There are 3 ways to turn a row about zero (a turn may also mirror it). The second row of each pair is the first, turned, with some noise. The first 21 pairs use one turn. New pairs use 2 turns, one after the other, and a turn may come again.
Known pairs, each followed by its turns in order:
[-4 -2  2  3 13  0]
[-7 10 -5 -3 -1  6]  z_45

[ 8  1 -1  6  7 -9]
[  3   5  -4   0  -5 -12]  z_441

[  1  -3 -17  14  -6   0]
[ 0  9 16  7 14  0]  z_329

[ 10   9  -2  -6  -6 -10]
[-5 16 -7 -3 -2  4]  z_329

[ 1  3 -6 -1 -8 -8]
[-5  9  0  1  1  8]  z_329

[-2 -1 -6 -8  7 -1]
[ 5  3 -9 -6  2  2]  z_45

[  2  -4 -18  -2   1  15]
[ -8  -1   3  11  13 -13]  z_329

[ 1 10  9 20  2  7]
[ 20  -3   2 -10  11   1]  z_329

[  9  -1 -15  15  -1  -4]
[ 16   0 -14   1  -3  -8]  z_441

[  1  -5   3   0  -5 -14]
[  1   7   3   1 -10  10]  z_329

[22  5 13 -4  4  8]
[ -7  -3   3 -15 -23  -1]  z_441

[  5   2   5   2  -6 -15]
[ -5  -7  -4   0   1 -14]  z_441

[-12   3  15   5  -1  -9]
[-16  -2   1  14   3  -6]  z_441

[ 7  2 -2 12 -3 -7]
[  4  -3 -11   2  -4  -9]  z_441

[-21   2  15   0  -6 -11]
[ -2 -13   0  -8  -7  24]  z_329

[-15 -13  -2  10  -1   5]
[ -8   7   6 -12 -15  -2]  z_45

[  2 -15   7   1 -10   5]
[ 2  5 16 -3 -1 -9]  z_45

[ -7  -9 -16   6  -5  -1]
[ 12   2 -10   3  14   1]  z_441

[ -1  -9 -22   7   1 -18]
[ 15  -3  -1 -10 -15  19]  z_45

[ 9  3  5 -2 -7 -7]
[ 5 -7  7  5  9  3]  z_45

[  9   0  -3  -7 -15   4]
[ 12  -9   6   4   2 -11]  z_45

New pairs, each followed by its turns in order:
[  3  15  -6  -5 -10  -9]
[10 16  8 -4 -6  0]  z_45 z_45

[ 0 -7  4 -6  3 -2]
[ 0  2  8 -2 -5 -1]  z_45 z_441

[11  9 -1 -8 -9 -3]
[-11   2  -2 -12   9  -1]  z_441 z_441

[-14  -6 -22  12  -3  -5]
[  1 -21  -3 -13  10  12]  z_45 z_441

[-12  -4  -7  -9  -5 -12]
[-6 -2  1 12  6 16]  z_329 z_441

[-3 22 -5 -3 -1  8]
[  8   3   3 -10 -19   8]  z_45 z_45

[-5 -3  2 -5  1  0]
[ 0 -7 -1 -4  0 -1]  z_441 z_329

[  7  -2 -10   6  -4  -2]
[10  6 -3  8  3  1]  z_45 z_329

[  2  -7  -5 -23   2   1]
[ -4  -9 -17  -7 -11  -7]  z_441 z_329

[-13  10  14   7  -3   6]
[ -8 -16  11  -3  -3  11]  z_45 z_329

[11 -3  8 15  3 13]
[12  4  6 12  8 13]  z_329 z_45

[-3  1 -3 -6 -1 -6]
[ 0 -3  3  5  4  5]  z_329 z_441

[  2   2  -9  -4 -14  -4]
[11  7 11 -1  3  0]  z_45 z_45

[  2   4  -5  14   2 -13]
[ 8 -6  3  3 -5 17]  z_441 z_45

[-10 -14  15   7  -7   4]
[16 -1  4 18 -1 -6]  z_329 z_329

[17 25 11  5  1  2]
[-17  19 -11  -5   3 -17]  z_329 z_329

[ 17   6   5  11 -11 -12]
[-11  16  16  10  -3  -4]  z_45 z_45

[ -8  -9 -10 -15  -3 -10]
[-16  -8   3 -10 -11  -7]  z_329 z_45

[ 11  11   9   4 -13   7]
[13 -3 16 -4 -9  5]  z_45 z_329

[12  6  3  1 -1 11]
[-3 14  5 -5  0 -7]  z_329 z_329

[ 8 -5  2  1  3  8]
[ 0 -4  1  6 -7 -8]  z_45 z_441

[-9 -3  5  2 14 -8]
[  2   0   0 -16   6   8]  z_441 z_329

[ 7 -3 15  1  7 -2]
[-9 -4 -2 -1  4 15]  z_441 z_329

[-27  -5 -15  -2  19  -8]
[-18   4 -12  26   5  17]  z_441 z_45

[ -5   1 -11  11 -10   0]
[  4   9  11   4   2 -13]  z_441 z_329

[  9 -18 -23 -18 -17   4]
[  5  32 -13   9 -18  -5]  z_45 z_329

[12 -3  5 21  8 -2]
[ -9  -8   2 -13 -14 -13]  z_329 z_441

[  5 -11  -2  -2   6  -9]
[ 0  2 -6 12  7 -7]  z_45 z_45

[ 5 14 11 -1 -1  1]
[ 4 -4  2  9 -5 13]  z_441 z_329

[  8 -13  -6   9  -8   9]
[ -3 -12  14  10   7   3]  z_45 z_45

[-13 -15  -4 -10  12  12]
[  2  -7  18   7 -14  14]  z_329 z_329

[11 26  7 -9  7  4]
[ -1  14  -7  -2 -22  17]  z_45 z_45

[ 2  6  7 -9  1 13]
[ -4   5  12 -12  -4   1]  z_45 z_329

[ -3   0  -1 -10  -6  19]
[-5  1  1 -7 -7 19]  z_441 z_441

